The rows come from 4 hidden closed curves, with some noise, and rows from the same curve form a group. Each curve winds through 6 dimensions. The rows are also pushed far along 5 directions, which tell nothing about the answers.
Known rows, each followed by its group:
[  3  -3   1 -10   6 -12   1  -1  -3  -2  -2  -3  -5 -12 -11   9   2  20
   0   1  -3]  L
[  8  -2  -7   2  -4   5   0  -7  -1   4  16   8   5  -2  10   1   9 -13
   5   0  -5]  J
[  4  -1   1  -5   6   4   1 -14 -17 -21  -8   1  16   7   6  -6   6 -29
   9  -8   5]  J
[  1  11  -9   0 -10  -4  -6  -6  15  10   7  -4   7  -8   5  -3   8  -1
  -2   3   2]  H
[ -7   4   2   1   3   1  -3  12  -6  -1  -8  -2   4  -1  -6 -12 -18   5
   0  -5   0]  H
[  2  12  -9  -3  -9  -4 -10  -4   5   0   0  -5  11 -13  10  -9  -1  -5
   3   0   0]  H
[ -3   4  -5   1 -12   1  -7  -8   5   8  -7   0   0  14 -11   3  -2  -4
  -3  -4  -7]  X
[-6 -5  6  8  8  0  3 16 -8 -3  6 -8  0  7  1 -7 -9  4  4 -2  6]  X
[ -2  12  -8  -7  -8  -4 -13 -12   5  -1 -15  -5   1 -14  -3   2   4  10
  -5   4  -6]  H
[  3   1  -5   1   9  10   5   2   0   8 -10   5  -4  11  -4   6  -1 -10
  -3   4   4]  H
[  3  10  -5  -9 -10 -13  -5 -11   7  -4   2  -2  13 -37  15  -5   4  11
  -1  -1  -3]  J
[  9   2  -1  -6   7  -5  -2  12  -6  -1   4   0  -5 -15   7  10   7   6
   8  -5  -6]  X
[  0   1   7   0  11   7   0  17  -3  -3  -6   1  -3   8  -4 -16 -11 -13
   4   1   8]  L
[ -6   2   6  -1   1  -9  -3   3   3  -6   0 -11   1  -7  -3  -6   3  16
   1   1   6]  L
[  6  -4  -2  -7  -1  -8  -3 -17 -12   0   4  -2   1  -3  -8  21  12  -1
   2  -8 -14]  J
[  2   3  -7  -2 -19  -1 -11 -22   5  12  -2   4  -7  -2  -7  23  13   3
  -7  -2 -24]  J
[  5   3  -4  -6   2   1  -4 -12 -14 -15 -12   2   6  -6   5   6   7  -7
   5  -7  -6]  J
[ -1  11 -12  -7 -13  -6  -5 -23   5   5 -14   1   9  -7  -8  15   8  11
  -7  -7 -12]  L
[-12   3  10   4   2   1  -4   6  -3  -7 -15  -9  -1  15  -8  -7  -5  -2
  -1  -6   5]  H
[ -2  -4  -1  10   3  17   2   1   1   2  -1  10 -10  13  -2   2   3   0
  -5   8  -1]  H
[ -2  10  -4  -2 -14  -6  -4 -18  15  11  13   1  15 -26   6  -7  11   2
  -6   2  -2]  J
[-4 -1  4  5 -1  2  1  4 13  7  6 -4 -6  6 -2 -8  1  2 -5 12 10]  X
[ -3   5   4  -6 -11 -21  -7   1  12  -4  19 -15  14 -24  10 -23  -3   9
   5   1  10]  X
[  4   3  -1  -7 -21 -11  -9 -17   5  -9   9  -3  12 -13  13  -9   3 -14
   5  -5  -5]  J
[  1  -3   3  -7   8  -3  -7   8 -12 -11 -11  -6  -8  11 -14   1  -1   2
   7  -3  -1]  H
[-11  13  -5   1 -16   9 -14 -21   7   2 -37   0  -4  19 -19   9   0   0
 -13  -2 -13]  J
[-14   7   8   8 -11  -2   2  -1  20   5  -1  -6   9  -1   5 -17  -3   3
  -9   1  12]  L
[ 14 -10  -9  -2  17   1   3   0 -36   0  16  10  -1 -13   2  37  18   8
  13 -18 -27]  H
[ -2  -1   7   0  15   4   7  14  -5   6  -5   4  -4   1 -11   2  -2   7
  -2  -3   1]  X
[-10   8   3  -4   4  -1  -2  -5   4   4 -22  -8   3   2 -17  -3  -8   6
 -10   1   5]  J
[ 13 -16  -2  -4   6  -5  13  -4  -5   5  21  11  -8 -11   4  22  11   9
   2   3  -7]  L
[ 4  3 -1 -4 -1 -2  1 -1  2  6 -1  6  0 -7 -2 12  9  4  0 -7 -9]  X
[ -3   3  -5   4 -21  -6  -5 -10  19  16  11  -3  -2  -5   0   1  -2   7
  -9   8  -5]  L
[ -8   7  -3  -3 -11  -2 -15 -11  -1 -12 -23 -12   3  22 -13  -7  -7  -7
   0  -2  -1]  L
[-6 -3 14  0  0  2 -2  2  0 -2 -7 -3 -8  9 -8 -3 -3 -6 -3  0  0]  L
[ -3  -1   1   0   8   0   7   2  -5  -1 -10  -2   3   4  -4   0  -9   3
  -3  -1   6]  J
[  5  -3   0  -5  11   1  -3  13 -14   5  -9   1 -16  12 -17  21  -1   3
   4  -8 -13]  X
[ -3   5   7  -3   7  -3   1  12   7  -7   0  -4   8  -9   5 -24  -5  -1
   3   3  18]  X
[ -1  -3   4   0   0  -4   0   4   4   7   1  -4 -14  -6  -4  10  -1  14
  -6   5  -4]  H
[ 11 -10  -2  -7   0  -3  -1 -20 -15 -14   9   2   5   1   3  12  19 -14
  10  -4  -6]  X
[-5 -2  3 13  2 10  2 10  1  5  8  0 -3 10  5 -2  2 -4 -1  1  3]  H
[-13   5  13  -1   8  -6  -2  19   4   0 -15 -10  -7   1 -15  -9  -9  22
  -4  -1   7]  J
[ 7 -6  3 -2 15 -1 12 16 -5  4 10  7 -1 -6  5  0 -7  0  5 -1  6]  L
[-2  0  0  1  4  7  2 -1 -8 -6 -9  8  8  6 -3 -7 -8 -6  1 -6  0]  H
[  3   3  -5  -5   0 -14  -4   2   8   2  17  -7   1 -33   8  -4   6  28
   2   9   3]  L
[-2 -9 12 -4  3 -6  4  4 -2 -7 -1 -4 -5  5 -5 -6 -7 -2  1  0  6]  L
[  0  -4   4  -4  -4  -5   1 -10   4  -2   4  -3   1   0  -3  -2   4  -4
  -2   5   4]  X
[ -4   5  -6   5 -12   3  -1 -15   2   6  -1   7  12  -2  -3   3   1   2
  -6  -8 -11]  H
[  3  -4   0  -1   2 -13  -4   8  -4   1  24 -10  -1 -18   6   3   5  15
   8   0  -3]  X
[ -3   1   3  -6  -5  -1  -4 -16  -3 -16 -14  -5   9   8  -2  -7   0 -14
   0  -2   4]  X
[  4  -4  -7  10 -13  13   8 -11  18  12  18  15   4  10  13  -7   3 -22
  -6  10   6]  J
[  6   8 -12  -5 -11   1 -10 -23  -3 -15  -4   1  14  -8  12  -3  11 -12
   4   0  -4]  L

New rows, each followed by its group:
[  5   0  -2  -3  16   3   0  15  -8   2  -8  -2 -13  -5  -1   7  -6   5
   2   7   1]  H
[ -4   2  -7  12 -11  17  -4 -17   8   4  -4  10  -2  18  -3   5  13  -5
  -7   5  -6]  H
[  3  -2 -10   6 -11   0  -2 -13   3   0  18   0   6  -1  12   5  13   0
   2   2  -2]  L
[ -2   2   1   3   1  10   1   0   3  -9  -8   5   2   4   6 -14  -4  -7
  -1   6   8]  H
[  3   1  -7  -6 -11  -8  -9 -10   3   7   2   2  -7 -17  -9  13   2  21
  -4   2 -18]  H
[ 2 -4  4 -2  9 -4  8 10  0 12  3 -1 -9  4 -9 12  1  4 -2 -1  1]  H
[ -5  12  -5   1  -6   1 -12   0   0  -3 -11  -7  10   4   0 -13  -8  -8
   2  -5   1]  H
[  0   0   9  -5  -4  -7  -3   4   2  -4   0  -3  -4 -12   6  -4  -4   1
   1  -1  -2]  J
[  2  -3  -2  -1  -4   0   5 -11   9  -1   0   7   3   4  -2  -3   2   0
  -5   6   5]  L
[  5  -6  -4   0  -2   1   2  -2   4  12   9   6 -13   4  -9  17   9   9
  -3   6  -9]  H
[-7 -2 12  4  8  0  3 11 -1  5 -1 -5 -9 -1 -5  5  2 10 -4 -1  0]  L
[ -2  -5   6   3  13   8   6  19   4   5 -10   2 -19  17 -12   1  -8   9
  -4  11   9]  J
[-10   1   0  11  -9   1  -2   2  11  13   7  -5  -3   9  -4  -2  -3   9
  -8   6   1]  X
[-10   3   3   5  -6  -5  -5   9  14   9   5 -12  -1   2  -6 -14 -10  11
  -5   5   7]  X
[ -1  -3  -4  10  -1   9   6  -2  -4  11   6  10  -3   6   0  18   6   7
  -5  -6 -12]  J
[-11   7   5   6 -10   5  -2  -9  16  17  -8   1  -8  -1  -9   7   6   8
 -16   4  -7]  L
[  3   4 -13   1 -11   2  -4 -15   4   3  -1   1   2  -2   5   6   4   0
  -3   6  -5]  L
[ -3   4  -5   1 -15   6   4 -18  15   1 -11   9  14  15  -2 -10  -3 -16
  -8  -1   7]  L
[-17  12   5   6  -9  -5  -3   5  19  14  -5  -6   5  -8  -9 -12  -8  22
 -13  -1   3]  J
[-5 -3  1  7  5  0 10 12  7 15  3  2 -8 -1 -6  7 -5 24 -8  4  2]  J
[ -6  -1   9  10  -8  13   2   0  17  17   1   7 -12  13  -4  -6  -4 -14
 -12   9   0]  L
[  2  -2  -2   7  -6   4  -1   0   0   6  13   2   0   8   5   2   4 -12
   3  -2  -4]  L
[ -8   2   1   3  -6  -4   8  -4  16   6  -5  -2  10   1  -1 -13 -13   5
 -11   5  14]  J
[-3  5 -1  3 -8 -2 -6  2  7  5  7 -4  4 -1  3 -7 -1 -4  1 -2 -1]  L
[  5  -3   5  -8   6 -12   3  11   0  -3   8  -6   2  -5   3  -7  -2  -3
   7  -2  10]  H
[  2   6  -5   0  15   3 -11  12 -15   0  -6  -8  -9   6 -11  14   9   6
   8  -5  -8]  H
[ -1   2  -3   1  -6   4   4 -16  -1   1  -8   6  12  15  -4   7   6 -15
  -3 -10  -2]  H
[-16  11   0   7 -16   1  -7 -12  15   0 -12  -8  11  13  -6 -10   3   2
  -8  -3   4]  L
[  0   0   1  -9   6  -6  -2   0 -12 -13 -19  -5   2  10 -10   0  -9  -1
   4  -6   2]  L
[ 0 -4  0  0  0 -5 -3  3 -3  5  9 -5 -6  4 -8  7  1  5  2 -1 -5]  X
[  5  -6   1   0  12   2  12   5 -10   5   6   7   2   2   1  12   2  -5
   3  -7  -2]  H
[ -9   3  -1   2  -7  -2  -3  -9  13   7  -5  -5  -5   1 -13   4   6  20
  -9   8   0]  L
[ -9   3   3  -1 -12  -2  -6 -19   8  -6 -15  -4   2  12 -13  -1   7   5
  -7   1   1]  L
[-1  6 -3 -1 -3 -2  3 -3  1 -1 -3  2 14 -1  4 -3 -1 -5  0 -9  2]  L
[ -5  -6   4  10  -4   8  15  -5  18  25  19   9   1  -2   5  -2   0  -9
 -14  10   7]  J
[  1   2   0   0  10   3  -1  14  -3  11  -1   2  -7  -1 -10   5  -2   5
   1  -2  -5]  L
[  6   6  -3  -8  -3  -9  -6  -4  -1 -13   2  -4   9 -24  17 -10   2  -1
   7   1   3]  H
[  8   2 -10  -9   4 -10  -6  -1  -2   3   3  -3  -6 -13  -8  14   9  22
   3   3  -8]  J
[-6 -8 11 10  1  5 10  5  4 14  9  3 -8  8 -5  7  1  1 -8  0 -2]  J
[ -6   1   7   0   0   5  -3   1   1 -14 -21  -2  -2  22  -7 -10  -3  -7
   0  -2   8]  J
[  6   8  -6 -17  -2 -20 -14  -5  -8 -25  -3 -11  18 -18   5 -16   3   2
  16  -7   4]  J
[  1  -2  -3   6  -2   7  -2   2  -3   6   6   3  -3  14  -2   8   4 -11
   3  -3  -7]  L
[-2 -6  3  3 -1 -3  1  7  3  7 11 -5 -7  8 -5 -1 -5  1 -1  4  2]  X
[ -1   3   3  -3   8 -14  -4  12  -9  -7  11 -12   5 -20   7   0   7  17
  10  -8   1]  L
[-14   7   3  12 -17   9   3 -13  19   7 -10   1   8  19   0  -9   0 -11
 -13  -1   7]  L
[  1   1  -2   1  -2   2   7  -5  -1  -3  -1   4  12   0  12  -2  -1 -12
   0  -7   4]  L
[ -5  17  -9  -4  -3  -1 -12  -1  12  14 -19  -8  -6  -5 -13   3  -3  11
  -9   6  -3]  H
[ -2 -12  11   5  -9  -1  13   0  16  12  19   5  -7  -2   6  -4  -4  -2
  -9   9   6]  L
[ -4   6   3  -4  10   7  -6   6  -1  -5 -26  -3 -11  11 -14  -3  -4   2
  -3   6   4]  J
[  1 -14  11   0  18   2   7  28  -8   5  -1  -1 -27  14 -15   6 -17   9
   1   7   2]  H
[-11  -6  10  11   0   6   9   8  11  24   5   4 -16   9 -12  11  -1  12
 -14   4  -3]  J
[ 10 -14   2   0  -6  -1   8  -2   0  -7  20   9   2  -2  15  -7  -6 -13
   6   3   2]  H
[  0   1   2  -4   2  -8 -10  10  -6   4   4  -9 -10  -7  -8   5  -1   9
   5  -2  -9]  L
[-13   3   2   6   0   4  -4  -3  -5  -1 -16  -6   2  18 -15   2  -3   6
  -5  -7  -3]  X
[  1 -11   9   1   0  -1   7  -2  -3   1   8   0  -3  11   0   3  -4 -17
  -1  -2   1]  J
[  4  -6   1   0   0   0   2   4   0  -2  11   8  -1 -11   5  -7  -5   7
   3   4  -1]  H
[  4  -1   3  -1  12   6   1  20  -6   3 -12   2 -14  15  -5   6  -9  -6
   3  -2   0]  X
[  2  -2   2   2  11  11   3  13   1  10   0   7 -14   1  -5   1  -3  -2
  -3   9   1]  L
[-8  6  0  7 -7  6 -4  1 13  8 -8 -5 -8 14 -7  1  4  7 -8  6  2]  X
[ -7   4  11  -3  -3  -1  -8   5   2  -3 -19  -7 -10   9 -12  -4  -9   0
  -3  -1  -1]  J
[ -4   9  -6  -3  -8   4  -7 -21  -6 -13 -25   0  12  10  -4   2   2  -9
  -2  -9  -5]  J
[-5  1  4  3 -1  0 -2 -5 -5 -8 -4 -5  5  7 -1  2  9 -1  1 -7  0]  L
